The groups are shells around one centre, one inside the other: the same stretched ball of 6 dimensions in 7 sizes.
(in the rows, 128 means zero)
Some rows, each with its group after it:
[198 155  67 173 125 174 138 148 168] => (5)
[180 154  68 145 113 151 162 145 156] => (0)
[118 140  97 160 151 134  96  90 125] => (1)
[158 136  93 148 111 144 165 126 144] => (1)
[137 132  60 165 150 158 133 114 145] => (5)
[138 162 120 140 107 111 131 108 122] => (0)
[116 129 107 155 115 118 119  98 122] => (0)
[158 141  99 133  63 117 211 142 138] => (4)
[131 133 114 154 113 117  78 103 126] => (4)
[143 162  66 165 120 139 167 126 140] => (3)
[177 139  63 116 169 170 106 124 157] => (6)
[140 139 112 144  81 107 129 120 127] => (2)
[133 133 111 118 136 116  56  97 124] => (2)
[185 148 107 121 122 145 120 128 149] => (2)
[138 122 107 127  98 121 155 116 131] => (6)
[188 164 113  84 127 131 116 127 142] => (3)
[188 140  60 104 189 173  39 122 162] => (3)
[143 142  81 127 195 155  39  91 138] => (1)
[137 151  79 131 179 145  71  96 134] => (2)
[181 157  97 163 114 148 111 133 151] => (1)
[163 159 121 153  68 119 193 134 135] => (0)
[154 120  57 137 177 165  47 111 152] => (3)
[186 168 120 120  61 116 199 148 141] => (3)
[141 158  87 158 167 148  80  99 136] => (4)
[176 142 133 107  92 120 129 126 137] => (6)
[165 146 103 154  56 116 176 145 141] => (6)
[148 139  83 124 102 124 160 129 137] => (0)
[141 159 114 153  67 107 202 127 125] => (2)
[158 138 144 102  72 104 169 121 125] => (5)
[139 142 100 145 178 147  34  88 133] => (6)
[159 148 123 147  52 105 169 136 132] => (4)
[108 128 123 109 108  92 109  92 109] => (4)
[151 156 133 137  69 107 192 124 125] => (0)
[138 126 103 125 155 135  53  95 132] => (2)
[146 162 109 171  81 124 211 127 132] => (5)
[168 157  67 158 112 146 155 140 151] => (2)
[124 147 133 119 106  93  92  96 112] => (4)
[206 159  58 155 129 177 149 155 172] => (3)
[152 165  85 173 125 143 139 121 140] => (1)
[154 139  86 169 150 161 108 111 146] => (5)
[122 137  85 102 132 112 114 104 123] => (3)
[208 160  91 122 111 152 140 150 161] => (5)
[157 171 102 154 128 132 104 115 136] => (5)
[142 145 134 109  85  95 126 112 119] => (0)
[166 129  92 132 127 150 130 123 148] => (6)
[147 149 111 136  59 101 186 133 128] => (1)
[114 140  90 161 129 128 143 100 124] => (4)
[164 145 102 123  87 129 207 135 140] => (6)
[115 131 136 106 127 101  83  83 110] => (1)

New rows. What belongs after each?
[152 127  92 111 185 151  17  94 141] => (5)
[149 119 120 110 105 117  98 113 131] => (3)
[166 168  68 193 125 158 145 134 153] => (3)
[183 152  93 129 129 143  74 129 150] => (6)
[148 158  91 156  96 119 136 127 135] => (6)
[164 159 127 112  90 107 123 123 129] => (4)
[188 152 106 117 103 136 134 138 148] => (0)
[113 146  73 156 153 132 101  97 127] => (5)
[153 152 137 114 111 111 102 106 124] => (0)
[151 138  78 127 195 157  15  95 143] => (4)
[157 164  91 144  76 118 202 140 137] => (5)
[166 148 138 128  93 117 114 118 132] => (4)
[155 157  73 128 150 144 118 117 142] => (0)
[126 128 110 108  93  99 138 111 120] => (4)
[147 134 101 137 116 124  85 114 135] => (0)
[148 127  72 126 164 157 109 109 145] => (5)
[141 137  94 159 148 148 104 103 137] => (1)
[164 166  81 161 130 142  99 125 145] => (5)
[173 163  99 172 115 147 129 128 147] => (1)
[116 134 124 125 160 121  57  75 116] => (5)
[180 153  93 137  72 131 202 151 149] => (1)
[135 168 143 125  70  87 180 112 112] => (3)
[152 130  89 155 107 140 146 125 143] => (0)
[147 155  87 125 174 150 104 100 136] => (5)
[183 148  85 129  96 141 169 146 153] => (0)
[155 147  68 132 119 141 177 132 145] => (4)
[114 128  93 152 116 112  89 102 123] => (3)
[165 140 112 121 163 147  41 101 140] => (5)
[165 151  78 189 103 151 157 138 152] => (2)
[135 143 111 114 151 129 101  93 125] => (0)
[107 135 117 131  91  95 158 100 111] => (1)
[174 157  95 173  85 140 172 142 149] => (0)
[176 149  64 138 122 157 180 142 156] => (6)
[166 166  99 166  73 129 209 142 142] => (4)
[177 133  67 141 162 168  61 124 159] => (4)
[157 164  85 134 173 148  63 105 140] => (6)
[102 122 109 125 121 107 128  90 113] => (5)
[172 154  88 146 174 167  72 110 150] => (5)
[130 131 143 143  75 103 164 107 118] => (3)
[157 153 121  83 113 114 154 115 127] => (4)
[141 142  69 146 168 147  49 104 140] => (1)
[175 144  84 181  94 152 158 143 155] => (4)
[164 140 101 146 129 141  77 117 143] => (0)
[165 139  54 193 129 171 144 137 161] => (3)
